The rows of a group lie close to one hidden flat surface of 10 dimensions, which passes through zero. Surfaces can cross.
Known rows, each followed by its group:
[-34   3 -15   2  24 -22   6  20  23 -15   7  26  14  11  19   8 -14  12]
H
[-21 -30   5 -31 -27  13 -30  13   5   4  -5  -3 -15  17 -22  14 -14 -18]
H
[ 34   1  -9  19   3 -21  30 -28  12  -9  36  -4  11 -11   8 -42   0  -6]
X
[  3  35   8  14  20  -6 -26 -16  23  20  22 -26 -25  -1 -10  12   2   7]
C
[ 20 -15  -6   6  10  -1 -10  -3 -10  17  25  36  -2  19  -2  33 -19  -9]
C
[ 15 -32  -5  -7   6 -15 -22   6 -17  -4  23  10  -3   5  -6 -14 -18 -19]
X
[-19   9 -17  24  -4   3  -1   4  19  10 -10  20  -4  28  23  13   0  29]
X
[-51 -23  -2  18 -29  23 -15  -5  14  15 -27  23  -3  -1 -12 -10 -15 -12]
H
[ 19 -50  -7 -19 -21  13 -11  16 -38  -6  -3  30  -9  15 -11   2 -24  -2]
X
[ 22  16   6 -17  -7  15  25  12 -11 -38 -11  -7  -8 -40 -24   5  -4  37]
T
[ 26   8   6  13 -12 -14  27  -6 -26  36   0 -19   9  -2  -3 -37  12   6]
X
[-16  24   4  -4  15  18   0 -13  40 -29 -13  -5   2 -14  13  16  17  -2]
T
[-25   3   2  -2  -4  13  -1  28  18   5 -63  15  15   1  18  32  34  28]
T
[ 17   7   5 -19   8   6  -4  15 -20 -28 -28 -17 -12 -19 -17 -24  11  20]
X
[ 12 -11   2  -6  -8   5   8   1 -32  22 -12   5   7  15   7  -6   9 -15]
T
[ 37 -18  10 -20   7  13   1   3 -23 -16 -12   4  18 -12  11  30  24 -15]
T
[  5 -28 -23   1  34 -24 -25  17 -11 -36  14  42   2  20  22  -7 -17  -1]
X
[ 13  -5   1 -17   5  11 -22  -8 -11 -20  -8 -13 -24   9  -7 -32   2 -14]
X
[-32  -3  -3   7 -37  16   4  14 -35  24  -3  -9 -17  18 -13  -5 -26  17]
C
[  5 -18   9   8 -41  44 -18 -19  -2  20 -21   0 -23   4 -13   7   3  -5]
H
[ -8  22 -22  35  16 -14  31  -8  17  22   0  42  15  26  34  -4   4  21]
C
[-18  14  -7   3  41 -19  -2  34   0 -27 -30  16  23  -7  28  20  22  29]
H
[ 14   6 -10 -10   9  -9  30  -2  -4 -14  -2   2  17  27  42  -9  15  -4]
H
[-10   9  13  -5  -9   2  -8   5   8  14 -16 -26   3 -11 -12   6  16  -1]
X
[ -7 -27   0 -16  -8  -5   1  24 -19 -31  19  11   5 -30 -25   9 -36   4]
C
[ -7   3   1 -22   3  21  38   1  -9 -42  -6  22  12 -27  -6  11 -16  -8]
T
[-20 -11  -9 -19  22  -6 -35  26  21 -27 -14   6   6  23  27  30  18   5]
H
[-37  -2 -22  18  17 -11 -22  10  20  -6  -8  26  -5  33  25  -8  -6  12]
X
[ 42  -6   0 -15  13  19  -5 -15  -7 -41  15  -2  -2  -4  17  16  14 -10]
T
[ 24   6   5  11 -18  14   9  -6 -10  39 -25   0   2  22  22  13  35  14]
T
[ 11 -26  10 -28  -4   3 -28  36 -26 -40  -9 -18  -1 -34 -18  25   0  20]
C
[ -7   9 -11  31   3 -24 -16 -12  37  43   8  -5  -8  26   2 -17   5   8]
C
[-19   6  -7   5 -38  -1  41  -1  20   9 -23  -9   6   7  -1 -46   5  15]
H
[-22 -15 -19  21 -11   2 -29   5   7 -17  27  -8 -13  23  23  11 -13  28]
C
[-20 -23   2  -5  23 -24 -38  -8   4 -11  36 -18   8   4   8 -17 -10 -51]
C
[-16   0  -4 -14 -19  13  -5 -12  14  12   7  -5 -16  41   3   5 -10 -17]
H
[ 14 -17 -19  46   9 -40 -27  -8   7  44  39  11   2  34  20 -10  -2   1]
H
[ -2 -15  12  -2  -6  -7 -42 -17  25  24  15 -27  -5   7 -15   3  11 -40]
T
[ 39 -13  -5  -6  -6  24   9 -13 -19 -30  -7   2   3  14  38  12  25   0]
C
[ 22 -11   1  -8  16  -7 -11  13 -39   6 -20   0   5  15  23  -7  23  -5]
X
[ 18 -27   8   4 -23 -13 -10   6 -10  47  13   2   4  -4 -27  15 -12  -2]
T
[ -9  -2 -12  25   4 -21  33  10 -10  27 -22  24  32  15  35 -18  18   9]
T
[  0  -2  11 -18  11  -3  -8   8  -1  20 -20  21   6   3 -13  14   4 -24]
C
[ -9   3 -10 -17 -11   6  12   4   2   4 -29  -5   6  55  43  -9  27  -5]
H

New rows. What belongs after each?
[ 16  -5 -11   6 -20 -25  20   5  23  -1  35  -3  -7 -12 -25 -12 -25  34]
H
[ -9 -28   2  -1  -9 -11 -14  34   1   5 -24   8  24  -6   8  34  19  17]
X
[-69 -10 -22  12 -29  15  14   5  -8  10   3  19  -5  37  15  -8 -40   2]
C
[-32  13   5   2  31  -7   3   4  -4 -12 -28  -1  21 -10  21 -20  20 -21]
H
[ -1  -6   1  16   3  27 -22 -16  22 -21  23  22 -17 -31 -24  34 -24   4]
H
[-25 -19   5 -29 -19  11   4  31  -1   2 -42  29   8  -8 -22  11  -9  -7]
C
[ 10  33   3  17   2  -8  18 -23  48  48  -5  16  -7   4 -22  -5   4   4]
C
[-27  14  -4  -8  27  11  -3  27 -27 -32   1  18   3 -10  10  42 -19  21]
C
[ 17  26  -7   0   9 -22  58  -4 -20   4  10   1  19   8  19 -28   2   3]
H
[ 27  13  18   4  30 -20 -19  -1 -35  24   3 -29   7 -15  -5 -12  25 -15]
H
[-12  -4   0  10 -13  12  -4 -20  24  23   8  10  -2  20   9  16   1 -17]
T
[  8   0 -16  30  -1  -9  37 -13   6  10  28  40  15   4  13  10 -19  10]
T
[ -9   8   7   6  -2 -20  20  22 -29  37   2   1  13 -21 -26   4 -13  12]
X
[ 17  15  14 -32  -7  44 -12 -11 -39  -3 -21 -16 -38  15 -19  -5  -2 -12]
X
[ 21  -7   1   1  22   2   0   5 -19 -23   3  18  12 -26   4  19   2   0]
H
[  3   2  12  -6  12  13   0 -17  -4 -20   9  -6   5 -31 -14  -4  -6 -29]
H
[ -6  17   5   0   2 -28 -20  11  35   5 -24 -51   1  -4   3 -34  40  18]
H
[ -1 -24   2 -22  24  -7   5  13 -23 -54  13  12  27 -33   4   6 -15 -27]
C
[  1 -46   5 -17   5 -11 -24   2  -9 -16   8   0  19 -10  -4 -12  -3 -44]
H
[ -1 -27 -15  -8  -3  -3   0  25  -1 -42 -15  20   9  -2  13  -3  -1  24]
T
[  9  10  -1   2  46 -14 -19   2  -3  -1   4  18  11  11  24  21  14 -19]
C
[ 15 -23   2   2 -16   7   6 -13 -18  34  -8   7  16  26  21  -5  18 -31]
T
[ 11 -30   7 -15  13 -17 -53  26 -40 -13  12 -32   0  -7   0   8  10  -4]
C
[ 11  -9  -5  24  18   2   1 -14 -17  -1  10  29  13  -8  15   4   0 -11]
H
[  8   0  -2 -65  -1 -13  23  42 -26 -23 -19 -12  16  25  14   7   5   4]
H
[  4 -10   5  -3  19 -45   9  13 -35  17   5  -9  30  -9   5 -39   7 -28]
H
[ 34  34  -4   9  36   3  -4 -28  -3   8  38  -8  -9  36  34  23  10 -14]
H
[  4  -4  11 -21  19   1 -37   9 -36   6 -16 -16 -17  16  -4 -12   9 -23]
X
[  2 -16  -5  16   6   8  -8 -15  13 -19  13  21   5 -12   5   7  -8 -12]
H
[-23   4   2  29 -20  44   7 -27 -12  29 -23  26 -12   2  -2   2  -6  -8]
H
[-19 -21 -18   3  12 -23 -17  24   8 -28  15  28 -10  -3 -17 -12 -40  20]
X
[-20  32  -1  16  20 -12  22  -6 -19  19  25  -1   0  -4  -2 -13 -22  -3]
C
[ 21  15  18 -28   4  28  -7 -17  16 -14 -16 -17 -13 -16 -16  18  18 -18]
C
[-12  -2   9   5  -9   0 -21  -8  52  12  -5 -13   4 -12  -9  17  15  -9]
T
[ 12  22   3  -6 -15  25   5 -11  11   2 -19 -22 -15  15   9   7  25  15]
H
[  2  14  -4  14 -19  45  -8 -30  44 -23   8   6 -31  -7 -10  34  -9  22]
H
[-26  27   1  -2  -9  24  34  -5 -29  15   1   7 -12   3 -15  -1 -31  -2]
C
[-11 -47  -2 -24 -42  21 -10  -9  26 -32  -3  -5  -3   0 -10 -23  -9 -32]
T
[-16   8   3   6  -5   3   8  18   5  14 -24   6  21  -6  12  42  16  20]
X
[  7  38  -1  19   5   5  17 -31  23   3  -2 -23 -10   9  17 -32  21   4]
X
[ 10  15   1  11  13  13  -8 -22  16 -12   5  -2  -8  -2  13  12  11   1]
H
[ 40  -2  21   3 -17  29   4 -37  -5 -10   3 -27  -9 -42 -26 -20  16 -22]
H
[ 27  -3  -4   7  16  18  -3 -40  30 -27  16   6   9  14  43  21  27 -27]
T
[ -5 -15  -3 -29 -45  32  22 -11  12 -14 -26 -11  -3  29  15 -20  11 -18]
H
[ -1  10  -8 -31  30 -53  -2  24  24 -19  41 -22   9  17   8   1 -12   0]
H
[ 15 -34   9   0  -8 -27 -36  20  -2  26   6 -12   6 -12 -23   9   5  -2]
T
[-33  39 -10  -1  41  -2   3  15  -9 -30 -10   5  -5   0  14  -4  -9  16]
T
[ -8  -3   8 -17 -22  32  39   3 -23   4 -26  24  27  -1  16  46   9  -8]
X
[-17  21   2  16   7  -8  18 -14  47  -4  -1  -5  17 -25  -1  -7  12  -1]
T
[ 15 -21   4  23  17 -21 -36  -4  -3   6  26   5   3 -21 -10   0  -3 -12]
H
[-22  24  -2  15  33 -32 -19   8  -7  21   2 -16  -2  16  15 -24   3   0]
T
[ 34 -15   7 -13   0  -1   3 -25 -16   9  27   6   4  -2 -11  -9 -11 -48]
C
